The rows of a group lie close to one hidden flat surface of 12 dimensions, which may be shifted away from zero. Surfaces can cross.
In the rows, 128 means zero.
Some rows, each with its group after it:
[106 162  78 176 157  94 103 104 107 136 139 119 104 133 162  88] | (1)
[135 147 133  89 112 131 168 127 152  94  67 145 142 137  84  68] | (4)
[120 163  70 136 149 123  92 139 127 127 159 127  82  97 186 166] | (4)
[117 165 107 126 116 103 115 167 126 150 155 112  83  93 114 112] | (3)
[119 148  77 141 108 112 121  98 136 114 127  80 116 142 114 114] | (2)
[149 153 130 100 146  84 121 108 166 100 131 150 155 142 148 162] | (1)
[133 100  61 153 124 135 137 149 137 160 174 154 122 174 120 105] | (2)
[127  88 138 107 177 158 134  83 102  76 130 110 117  86 141 130] | (1)
[101  99 138 115 126 149  91 148 100 132 110 133 155 173  77 167] | (2)
[128  88  91 120  68 126 177 118 127 121 194  62 175 131  86 147] | (4)
[125 114 136 101 146 169 114  85 182  83  95 111 107 182 111 159] | (0)
[153 149 141 169  96 119  96 123 155 175 118 132 108 154  86 116] | (1)
[149 131 124  90  99  71 119 151 128 143  99 136 176 146 138 159] | (1)
[131 204 148 145 151 128 114  79 160 121 140 144  86 118 185 171] | (4)
[155 149 129 135 171 162 108 107  69  93 126 179  93 139  62 122] | (2)
[126 132 116  60 121 149 181 114  86 128 121  65 120 114 165 148] | (0)
[140 184 154 120 114 143 171  74 219 103 133 149 100 129 151 142] | (3)
[140 157  77 165 150 101 121 135 136 128 120 163 102 186 164 100] | (4)
[144  72 134 125 147 141 133 161 113 172 143 143 142 132 129 109] | (0)
[134 117 123 106 152 161 102 190 127 114 124 168  89 112 134 164] | (4)
[100 153 146 190  86 125 100 132 115 112 123 126  92 120 123 149] | (1)
[113 115 145 144 105 140 146 103 161  60 149 111 149 139  91 155] | (4)
[163 147 151 148 144 149 150 100 160  50  89 151  66 185 114 114] | (2)
[103 125  68 128 155  97  69 116 122 141 129  87 140 159 168 164] | (0)
[141 125  94 161 110 112 135 177 103 174 156 148 119 163 126 110] | (0)
[128 146 128  81 133 159 129 102 155 134 123  92 117  89 113 135] | (4)
[128 154 129 136 118 114 170 120  99  23 169 149 141 143  95 166] | (0)
[151 166 139 120 126 178 140  78 119 135 123 140  80  98 144 152] | (3)
[ 94 163 160 182 106  98  99 119 131  89  98 146 128 144 161 162] | (0)
[168 193 187  92 136  86  94 148 120 123  72 113 133 121  93 141] | (2)
[132  71  80 136 135 108 148 109 147 163 169  93 188 141 137  85] | (3)
[ 87 113 207 170 146 132  99 125 155 152 131  95 106  77 118  79] | (3)
[139 133  72 106 116 105 121 133 144 166 108 120 140 142 116  90] | (0)
[143 181 143 117 121  82 164 117 126 137 138 173 177  82 145 100] | (3)
[120 141 130 138 168 138  58 100 159 140 163 101 102 131 134 187] | (1)
[148 179 126 114 104 119 140 162 127 115  98 179 108 182 107 143] | (4)
[152 119 124 114  87 127 136 141 116  81 132 143 118 122  91 171] | (1)
[ 88  74  73 139 135 127  69 185 150 137 133  92 132 141 133 143] | (4)
[115  43  98 154 136 119 140 155  99 123 113 115 163 158 151  83] | (4)
[148 129 134 120  87 171 140 155 157 127 140 142  88 163  65 153] | (0)
[135  85 140  69 170 178 113 100  93 170  80  90 122 128 152 135] | (3)
[100  82 156  81 141 178 139 135 165 134 107  96 114 154 108 120] | (1)
[129 113  96 152  56 153 182 113 144 143 153  82  83 151 172 150] | (4)
[130 116 111 133 115 173 159 140 115 109  89 177  65 180 179 141] | (2)
[122  85  65 149 130 150 161 102 146 102 161 134 124 169 133 107] | (2)
[145  98 129 116 201 143 109 130 136 139 163 132 109 135 129 121] | (3)
[159 127 111 137 129 133 139 172 115 175 179 176 110 100 147 128] | (2)
[153 183 139 146 159 110 141 119  78 150 109 188 103  90 174  81] | (3)
[152 142 147  69 162 190 117 108 116 127 115 124  78 120 108 169] | (0)
[194 161  99  93 170 141 110  99  95 151 137 148  84 104  97 119] | (1)
[148 150 127 142 174  92 119  94 144 121 118 139 158 168 104  75] | (2)
[148 125 102 135 102 162 126 145 116 116 125 123  69 158  83 135] | (2)
[119 187 122  64 127 139 133  95 180 118 100  85  80 128 100 119] | (3)
[120 135  99 144 102  88 176 133  96 137 108 111 152 172 145  72] | (0)
[124 108 175 167 162 101  72 147  83 152 102 161 145 138 163 146] | (1)
[173 136 161  86 123 126 157 120 204  88  78  76  88 147 158 133] | (2)
[125 144 124 107  90 125 146 114 174 101 143 114 146 124  82 136] | (0)
[139 128 108 136 100  56 131 144 167  89 140 153 173 181 140 159] | (1)
[141 142 110 107 117 139 172  60 117  89 120 124 152 120 136 136] | (3)
[148  81 115 163 147 113 146 135 122  68 135 198 150 138 115  89] | (0)
[148 173 143 124 108 121 159  95 166 121 115 115 107  92 135  98] | (2)
[124 122 115 185 168  97  93 125 101 120 142 159 138 137 154 122] | (0)
[116  71 132 172 118 122 148 152 115 137 140 125 143 118 194 122] | (4)
[142 148 176 145 103 138 135 133 117 149 142 171 140  91 122 155] | (3)
[101 127 125 121 162 114  87  95 143  91 157  84 146 125  91 149] | (3)
[120 138 140 164  55 115 151 153 153 133 138 114 125 105 124 125] | (2)
[162 119  87  90 196 123 101 115 105 101 136 143 118 160 130 157] | (1)
[130 110  88 114 166 134 115 162 140  83 110 161 108 170 151 140] | (4)
[104 127 138  63 157  88  94 165 123 162 102 103 158 133 154 147] | (3)
[159  62 105 106 127 111 148 135  98 127 113 120 159 131 145 114] | (1)

New rows. What belongs after each?
[114 109 103 151  97 114 125 154 124 159  80 131 109 145 204 115] | (0)
[136 160 150 162 110  99 123 119 155 137 161 114 148  88  92 107] | (2)
[140  40 164 122 105 136 154 166 171 152 109  66 135 130 166 119] | (2)
[116 122 126 112  99 141 138 171 159 122 136 134 119  68 133 131] | (4)
[ 67 163 175 127 121 154 127 163 128  73 105 154  89 142 110 158] | (1)
[132  86 163 142  84 126 202 104 110 114 118 112 177 124 123  85] | (4)
[121 174  49 121 126 118 167  71 136 113 122 129 105 134 173  89] | (2)
[127 111 135 219 111 132  97 119 142 154 141  80  84 123 144 108] | (2)
[169 195 111 152 123  98  80 145 172  97 184 112  81 146  73 181] | (2)
[116 153 160 131 139 127 122  92 172  97 152 118 128 108 100 129] | (3)
[116 164 120 133 156 140 150  45 113  99 105 154 129 124 120  78] | (2)
[134 189 133 151 106 131 144 124 171 118  81 164  85 161 125  94] | (4)
[116  80 177 177  78 129 102 174 121 165  84  88 124 143 137 127] | (2)
[176 122 123 123 141 106 109 176  89 141 134 115 116 118 110 123] | (2)
[ 90 129 126 144  83 149 153 109  94  66 129 144 120  95 140 161] | (2)
[137 151 107  94 168 137 139 106  95 131 129 190 148 138  98 100] | (2)
[149  78 177 136 114 126 125 172  63 142  96 106 135  78 119 108] | (2)
[156 143 115 167  65 110 102  98 156 107 124 112  95 149 129 187] | (1)
[155 169  88 101 104 142 154 102 173 135 118 145 105 192 143 159] | (3)
[122  86 130 165 148 118 141 129 138 126 168 132 166  76 133  76] | (4)
[120 126 184 136  90 162 144 158  91 182 111 104 106 131 130 139] | (0)
[112 130 107  95 173 102  82 164  99 122 154  94 112 109  70 110] | (3)
[108  96  96  90  81  98 143 113 142 172  79  41 165 125 160  97] | (1)
[ 99 139 150 123  92 145 148 129 159 190 137 158 145 104 148 128] | (2)
[159 134 151 141 148 101  68 151 132 214 109 153 138 171 122 129] | (1)
[ 97 127 133  96 149 131 101 109 102 153 110 140 178 135 114 142] | (2)
[132 152 146  87 189 131  99 124 140 139  81 149 144  96 109  79] | (4)
[111 176 129 172 156  95 103 119 132  65 111 173 119 138 173 145] | (4)
[131 148 122 102 161  86 142 102 147 137  85 151 159 126 199  91] | (0)
[ 90 167 156 177 101 101 119  96 143 109  60 118 130 182 175 134] | (4)
[104  73 124 214 135 139  75 108 140  97 119 139 105 112 161 129] | (0)
[125  60 169 102 139 186 122 144  72 123 140 135 138  80  96 163] | (2)
[160 114 103 146  75 131 131 124 114 162 111 108 102 124 112 104] | (1)
[ 82  84 133 218  74 133 119 170  64 142 104 152 127 145 149 119] | (2)
[ 99  75 115 123 123 131 106 164  99 109 104  98 116 169 129 150] | (3)
[124 135 156 183 114 107 161 134 131 160 139 136 149 168 132  78] | (0)
[101 161 133 141 148 102  94  95 117 156 120  85 152 150 133 131] | (0)
[124 128 116 142 158 165 123  93 124  76 120 122  89  96 114 106] | (4)
[134  66 145 175 156 108 103 133 118 169 146 131 158 126 149  99] | (1)
[139  80 132 169 137 147 121 155 121 106 176 139  99 111 163 168] | (2)
[117 120  97 132 166 115  95 141 117 110  84 138 122 196 156 134] | (4)
[212 110 126  96 153 117 150 161 134  91 137  98  92 114 117 117] | (2)
[ 87 176 136 154  97 145  94  90 113 148 145 119 131  86  82 144] | (2)
[135 126 102 120 113 113 189 101 148  80 175 120 150 100 161 130] | (4)
[131 158 142 146 111 138  91 118 144 165  70  79  73 159 132 123] | (2)
[138 106 147  83 117 155 186 145 154  91 102 148 122 114 157 128] | (4)
[121 124 174 169 170 158  70  69 124 126  99  70  92 115 135 128] | (2)
[130 101 157  93 164 125 133 142 110 164 161 116 149  37 135 102] | (3)
[140 176 160 125  66 139 157 147 108 114 121 174 113  94 120 163] | (3)
[142 122  87 106  94 143 190 132 116 124 121 139 110 119 134  92] | (2)
[ 98  92 109 140  88 142 147 123 116 118 121 119 158 153  89 106] | (2)
[111 115 140 126 150 115 109 107 121 160 110 107 163 122 184 139] | (3)
[132 102 138 153 140 147 110  98 146 113  58 159 108 144 134  83] | (0)
[ 92 155 126 148 113 105 115 140 149 102  94 134 119 115 195 147] | (4)
[147 100  74  71 129 139 152 123  99  94 128  95 158 161  51 119] | (4)
[ 77  80  82  90  77 145 133 149  77 142  89  95 146 148 150 159] | (2)
[171 192 130 117 174 147 110  58 133 106  96 106  81 141  57  85] | (2)
[121 146 179 114 126 125 146 114 121 122  84 134 163  60 120  82] | (4)
[108 121 155 119 116 119 138 104 118 123 106 132 207 137  46  79] | (2)
[151 134 123  87 125 139 133  96 123 204  79 111 166 161 105  90] | (3)
[ 97 156  96 191 176 100  98 105 137  94 139 147  91 173 192 126] | (1)
[105 216 126 103 118  57 107 142 157 122 151 137 147 101 141 168] | (3)
[119 143 120 183  84  92 138 120 184 143 132 102 131 146 133  85] | (2)
[115 149 177 122  81 102 171 137 138  95 128 140 172  98 118 135] | (0)
[ 98  81 108 164 125 132 112 156 128  72 161 119 139  95 130 145] | (4)
[121 169 152 113 100 128 114 160 162 157 129 118  92 125  52 107] | (3)
[108 153 115 104 178 115  73 101 115 132 104  95 160 101  91 106] | (4)
[118 122 101 119 188 113  78 126 161 106 149 124 148 170 144 173] | (4)
[127 129 138 124 120 151 127  96 131 195 107  96 120 105 171 121] | (3)
[117 118  77 112 121 109 144 147 207 115  98 124 139 181 125  71] | (4)
[112 135  87 146  47 123 131 147 157 125  57 130  87 165 147 117] | (0)
[140 100 102 147 139 162 133 135 111 151 170 121  99  59 132  94] | (4)
[ 89  98 180 178  83 104 116 188 158 119 141 149 168 104 146 158] | (4)
[149 132 107 106 134 107 136 137 104 112 154 138 163 172  95 155] | (4)
[132  94 156 100 130 154 130 152 149 150 197 104 153 123  96 180] | (0)
